There are 3 ways to turn a row about zero (a turn may also mirror it). The second row of each pair is the first, turned, with some noise. The first 27 pairs use one turn. New pairs use 3 turns, one after the other, and a turn may come again.
Some pairs, each with its turns in order after it:
[  7  34 -42 -45 -12 -41  43 -39]
[-44 -31   6 -21  64  10  32  43] : D

[ 23 -17 -22  34 -13  12 -18 -51]
[ 19 -36  29   0 -27  -4 -51   2] : C

[  7 -36 -14 -28 -37  22  48 -43]
[ 62  35 -34 -11 -25 -28   4  23] : F

[  0   3 -52  14   6 -35 -21  24]
[-35 -16 -25  49  22  -4  -8  -5] : F

[-46 -46  29  -7 -37  10  33  43]
[ 31  63  45 -37 -12 -19   0  12] : D

[ -2  -3  -5  50   2  17  28 -52]
[ 19   9  19 -13  -7 -68 -15 -19] : F

[ 22 -46  46  12 -24  32   7  -8]
[-27  17  18 -34   7 -38 -47 -23] : C

[-50  51 -17  15 -21 -25  14 -12]
[-10 -14  23  22 -37  36  54 -12] : C

[-42 -34   9  20  -1 -17  28 -37]
[  0  15   1 -12  14 -67  28   1] : D

[-15  21  14 -34 -25  36  40  19]
[ -3  23  31 -22 -25  30  22  41] : D

[-44  21 -36  25 -24  39 -27 -19]
[ -8 -33 -19  17 -77   4   1  -2] : C

[ 31  31   6 -22 -49  43  -7 -26]
[-25  12  16  59 -20 -40 -34  -8] : C

[-16   6 -50  36  24   6  -7  37]
[ 37 -31  36  43   6  -7 -22  -8] : D

[ 32 -29  41 -10 -19   6  14   7]
[-14  30 -20 -35 -29   0 -27  11] : D

[  8  -2  51  34 -27  40 -36  24]
[-13  28  30 -50  38  24 -30   1] : F

[ 47 -21 -22 -44  19 -49  19 -42]
[ 53   4 -30  58 -33   4  28 -42] : F

[-30  41   2  51  15  46 -14  24]
[ 55 -10  12  53 -41   5  18   8] : D

[  9  39 -28 -34  18 -27 -45 -38]
[-30 -40 -22  13  44  35  29 -34] : D

[  6   7  10  19  11  10  36 -18]
[  1  20  22  -2  -8  25 -18 -21] : C

[ -7  51 -28  17  -3  35  10   0]
[-16 -14  27  10 -23 -20 -37  37] : F

[28 10 26  3 12 -3 13  4]
[ 6 35 16  3 15  1 -6  3] : C

[ 22 -38  22 -37  38  -9  37   3]
[ 38  12  13  13 -13  19  69  -4] : F

[-29  37 -23 -50 -37 -14  47 -28]
[-16  -5  25 -40  41  21  58  49] : D

[-48  22  50  16  -4  16   2 -47]
[  0 -19  16 -72 -26 -26  -8 -16] : F

[  6  -9  -5  12  16  -9 -52 -17]
[ 10 -25   1   8  35   6 -16 -40] : F

[ -7  38 -10   9  -2  26  18  -6]
[ -9  18   2  26 -31  22   1  -7] : C

[43 49 12 -6  9 42  9 31]
[ -5  67 -13  41  -4   0 -20  24] : C

New pairs, each followed by its turns in order:
[ -5 -43 -14 -36  19 -21   5  15]
[-31  16 -13 -20  33  27  15 -14] : F D F

[-45  -4  -7  47 -42  27 -20  47]
[-31 -40 -21 -44 -11  54  19 -35] : C C C

[ 26 -51 -43 -26  28 -19 -17 -39]
[  0 -22 -10  10 -62 -48  28 -39] : D D F

[ 27 -40   6 -32 -25 -41 -24  28]
[  8  34  -2  51  11 -38 -23 -38] : D C F

[-31 -11  16   8  -1  24  -2  49]
[ -7  47  15   1 -32 -11  16 -13] : F D C

[-31 -45 -18 -13 -45  24 -32 -40]
[ 2 -7 34 61 63  0 10  3] : F C F

[-26 -41  -8  30 -45 -36  24 -39]
[ 21  46  52   1  41 -30  31  15] : F C F

[-36 -19 -14  42 -42 -44  37   0]
[-42  29 -35  40  59  15  -2   0] : C F C

[ 21  51  16  39 -21  29  49  30]
[ 24  12  25  -5  33  63 -55  -3] : D D F

[ 35 -38   8 -20   5  46  14 -38]
[-16 -36   9 -41  16  23   7 -46] : D C C

[ 13  20 -27  19 -11 -45 -26 -49]
[ 26  50  14  50  -9  14  11 -31] : C F C

[-21  13 -39  -6  27  13  52   3]
[ -9  33 -20   3  18  25 -48 -27] : C F D

[ 43  15   3  22 -48  29 -17 -30]
[ 27  -6  16  59 -16   0 -39  -8] : C D F

[ 18  40 -42 -28  10  17  -3  41]
[-44 -23 -27  34  10 -14  38  16] : F C C

[ 13  -1 -18  35  44  25 -36  30]
[-61  -2   8  24  48  -7   8  18] : C C F

[ 25   1 -18  47  36 -15 -45 -18]
[  6 -14  69  -6  -2  -3 -44  11] : C F F

[-46 -38  37  34  40 -32 -50 -48]
[ -1 -38 -81  24   0  -7  57 -42] : C D C

[-16  15 -41 -48  20  40  47  -9]
[ 34  22 -35 -24  41  18 -59   6] : C C F

[ -4  48  52  20 -26 -29 -50 -17]
[ 45   8 -21 -11 -68 -43  28  21] : F D F

[ 16  45  37   3  -3  21 -44 -39]
[ 28 -42  51 -11  26 -10  27  15] : F C C

[-15 -47  25 -14 -26  21   3   3]
[-18 -16  38  30  15 -31 -13   5] : F C F

[ 43 -39 -19  27 -16  44 -41  25]
[ -5  50 -34   2 -57 -40  10 -15] : F F D

[ 26  36  36  42 -32   4 -38  37]
[-43 -16 -36  17 -61   8  31 -22] : C F C

[-36  39  19  -2  50  31   0  21]
[  9 -57 -33   2 -45  -2  30  -2] : F C F

[ 41 -46 -23  -1  14 -51 -48  -6]
[-22  24 -55  -4  44 -39  30 -26] : F D F

[-15  18  37  12   5 -45 -20  24]
[ 23  38  -8   5 -35  31  12 -34] : C C C

[-11  41  47  42  -9  27 -37  35]
[-43  25  50 -53 -34   5  -8 -11] : F F D

[ -5 -25 -31  -4  10  37   2 -34]
[ 27  35 -34  -7  31  -2  10  21] : F C C

[ 10 -28 -31 -30  43  -4 -18  48]
[  6  26  10 -61 -19  28 -20  29] : C F C

[-44  13 -14  51 -25 -35 -25 -48]
[-66   5   4  31  22 -54  28 -13] : F D D

[  6 -10   6 -48  16 -42  39 -25]
[-51   1 -11  29 -13  18 -50 -24] : F F F

[ 25 -11 -26  30 -35  36 -26 -38]
[-17 -15  -1 -26  64  -4  38  13] : C C C

